The groups are shells around one centre, one inside the other: the same stretched ball of 6 dimensions in 8 sizes.
Some rows, each with its group after it:
[  6  -6 -20  -5 -21  -5 -40  23] : (1)
[-14  -9 -13  42 -39  31  -2  72] : (4)
[-44  23 -33  36 -46  36   1  30] : (5)
[ 38 -17   7  36  39 -45 -15 -13] : (6)
[-16  38 -22  59  45  -7  -3 -60] : (2)
[-28  -4 -40  24 -67  42 -24  43] : (4)
[ -3 -13  -7  20 -54   0 -26  51] : (1)
[-33  34 -17  82   1   9   1 -34] : (6)
[-20  66 -24  12  69  -8 -28 -54] : (7)
[ 41 -13   1  26  68 -58  10 -28] : (4)
[  2 -23 -17  68 -20  18  -1  25] : (3)
[ 25  16  -3   1  69 -57  -9 -38] : (3)
[-23  23   2  75 -20 -11  -1 -10] : (7)
[-19   6 -27  77   1  16  16 -17] : (6)
[ -3   0  19  82 -14  -5  -1  39] : (0)
[-12 -10   6  97 -24  16  23  47] : (0)
[ 20  21   6  11  47 -53 -29 -32] : (3)
[-18   6 -15  14 -40  10  -9  53] : (1)
[  0 -10 -28  58 -17   2 -27 -34] : (4)
[ 47 -16  11  19  54 -79   3 -30] : (4)
[-17 -20 -12  39 -90  25 -24  73] : (4)
[-12  40   5  52  21 -12 -38 -23] : (4)
[-30  39 -21  63  24  -4  22 -38] : (6)
[ -3 -11  -2  36 -42 -21   2  30] : (2)
[-47  41 -16  53 -35  26 -14  15] : (2)
[-38  51 -19  28   2  30 -26  19] : (5)
[-35  21 -13  67 -31   9  19  11] : (3)
[ 10  -9 -18  -2 -27 -22 -43   2] : (3)
[ 19  31  15  15  64 -74 -13 -47] : (7)
[-27  57 -15  42  60  -3  14 -27] : (7)
[ 27   0   6  12  33 -81  10 -37] : (7)
[ 34 -17 -11  15  37 -47  -9 -29] : (1)
[-53  78  -5  41   7  20 -27   4] : (7)
[  5  15   0  61  51 -24  19 -20] : (2)
[-42  38 -17  90  -5  25   6 -16] : (6)
[-38  65 -30  11  12  11 -51 -38] : (0)
[ 10  -3 -30  48  32 -22   3 -59] : (5)
[  8 -19   0  -5 -61 -19 -35  60] : (7)
[  1  21 -22   4  12 -42 -28 -57] : (0)
[  6  22 -10  16  55 -24   0 -12] : (6)
[ 16   2   7  34  34 -24  -1  18] : (2)
[ 29 -37   3  33 -11 -34   6  29] : (1)
[ 13  13   8  51  56 -62  38 -39] : (0)
[ -7  19 -13  53  35 -25  28 -34] : (2)
[ 36 -22   2  30  33 -47   1  -7] : (1)
[ -6  34   6  29  37  -9 -15  19] : (5)
[-46   5 -23  80 -76  57   0  56] : (0)
[ 29 -24 -12  36  35 -28  14  -6] : (5)
[-33  42  -4  98  21  27  -1  -6] : (0)
[-9 14  0 88 20  4  5 -4] : (3)
[ -8  14 -17  34  21 -16  22  -9] : (1)
[  4  -6 -22  68  18 -13  13 -41] : (6)
[  8 -17 -29  -5 -15 -16   1  16] : (5)
[ -7  -8   9  74 -21 -13  35  39] : (5)
[-10  40  -3  30  44 -42  13 -36] : (2)
[ -3  -6 -15  61  -9 -20  19 -20] : (3)

New rows. What belongs after each?
[-22  41  -1  57   7   8 -38  -5] : (6)
[  4 -17 -13  13 -19  -5  11  52] : (5)
[ 20 -45 -35  -6 -50  -7 -26  26] : (7)
[-26  18  -3  29 -30  12   5  63] : (6)
[-51  44 -14  96 -15  28  12  -9] : (0)
[ -9  52  -7  14  54 -41 -16 -53] : (3)
[  0  10 -23  14   3 -33 -16 -40] : (2)
[-56  32 -22  84 -50  55  -6  29] : (4)
[-31   3 -20  70 -44  37   7  39] : (2)
[-20  -2 -28   6 -54  19 -15  51] : (6)
[ 36 -38   2  32  11 -56  28   6] : (5)
[-14  -9 -24  32 -52  30 -27  47] : (1)
[ 20  30  -8  19  92 -66  -1 -86] : (0)
[ 12  14  13  14  23 -36 -16  20] : (2)
[  3  31 -19  17  61 -32 -10 -53] : (1)
[ -1 -26 -29  51 -37  12  -2  13] : (2)
[  5 -22 -14  58 -19 -27  24 -11] : (4)
[ 19 -18 -10  -2  -2 -26  -4  32] : (2)
[ 13 -12 -15  41  -5 -19 -26 -21] : (1)
[ 11 -14 -20  65   0  -9 -20 -38] : (4)
[ -7 -12 -31  28 -38  23 -25  27] : (1)
[-21 -11 -11  49 -71  10   6  52] : (6)
[ -1   1 -20  23  -2 -38  19 -25] : (5)
[-15  23 -25  74  38   5  12 -46] : (5)
[  7 -33 -24  52 -38  22 -26  27] : (5)
[ 10  -7   5  -7 -26 -23 -22  60] : (5)
[  5 -29  -6  22 -63  -9 -11  58] : (3)
[  2  21  20  68  26 -25  -9  -2] : (4)
[  0 -12  -9 -10 -63 -21 -28  45] : (7)
[-36  44 -23  27  -2  35 -27  24] : (4)
[-43  60 -26  23  17  -3   7 -29] : (0)
[-24  10 -17  79 -25  48 -32  24] : (0)
[  0  32  19   9  29 -44   0  24] : (0)
[ 32   5   1   2  49 -71 -22 -48] : (5)
[ 26 -24 -11  39  25 -54  32 -33] : (0)
[ 22   0 -26  -2  35 -30 -32 -40] : (3)
[ 13   5  -7  36  19 -39 -20 -41] : (2)
[ -2 -18 -35  20 -40  -5  -9  -3] : (6)
[ 22   0  20  52  39 -51  13  -4] : (6)
[-40  28   3  60 -55  32 -21  62] : (0)
[ -2  -5 -25  -1 -41  -4 -40  15] : (2)
[  4 -34 -31  21 -64  11 -32  29] : (5)
[-18   5 -15  52 -15  34   1  52] : (0)
[-36  70  -9  57  42   7 -25 -40] : (5)
[  4 -15  13  36 -25 -23  27  68] : (4)
[ -6  17 -22  24  31   6   0   6] : (0)
[ 10 -28   5  43 -32  -9  13  66] : (3)
[  7   4 -21  21  27 -47  22 -46] : (4)
[ -5  48 -13 -28  34 -31 -48 -24] : (7)
[  1 -14 -32  24 -34 -12 -20 -20] : (5)
[  8  24 -15 -13  41 -40 -16 -25] : (2)
[  0 -10  -1  72  -6 -11  25  16] : (1)
[ 23 -18 -19  -7  -7 -28 -34   2] : (1)
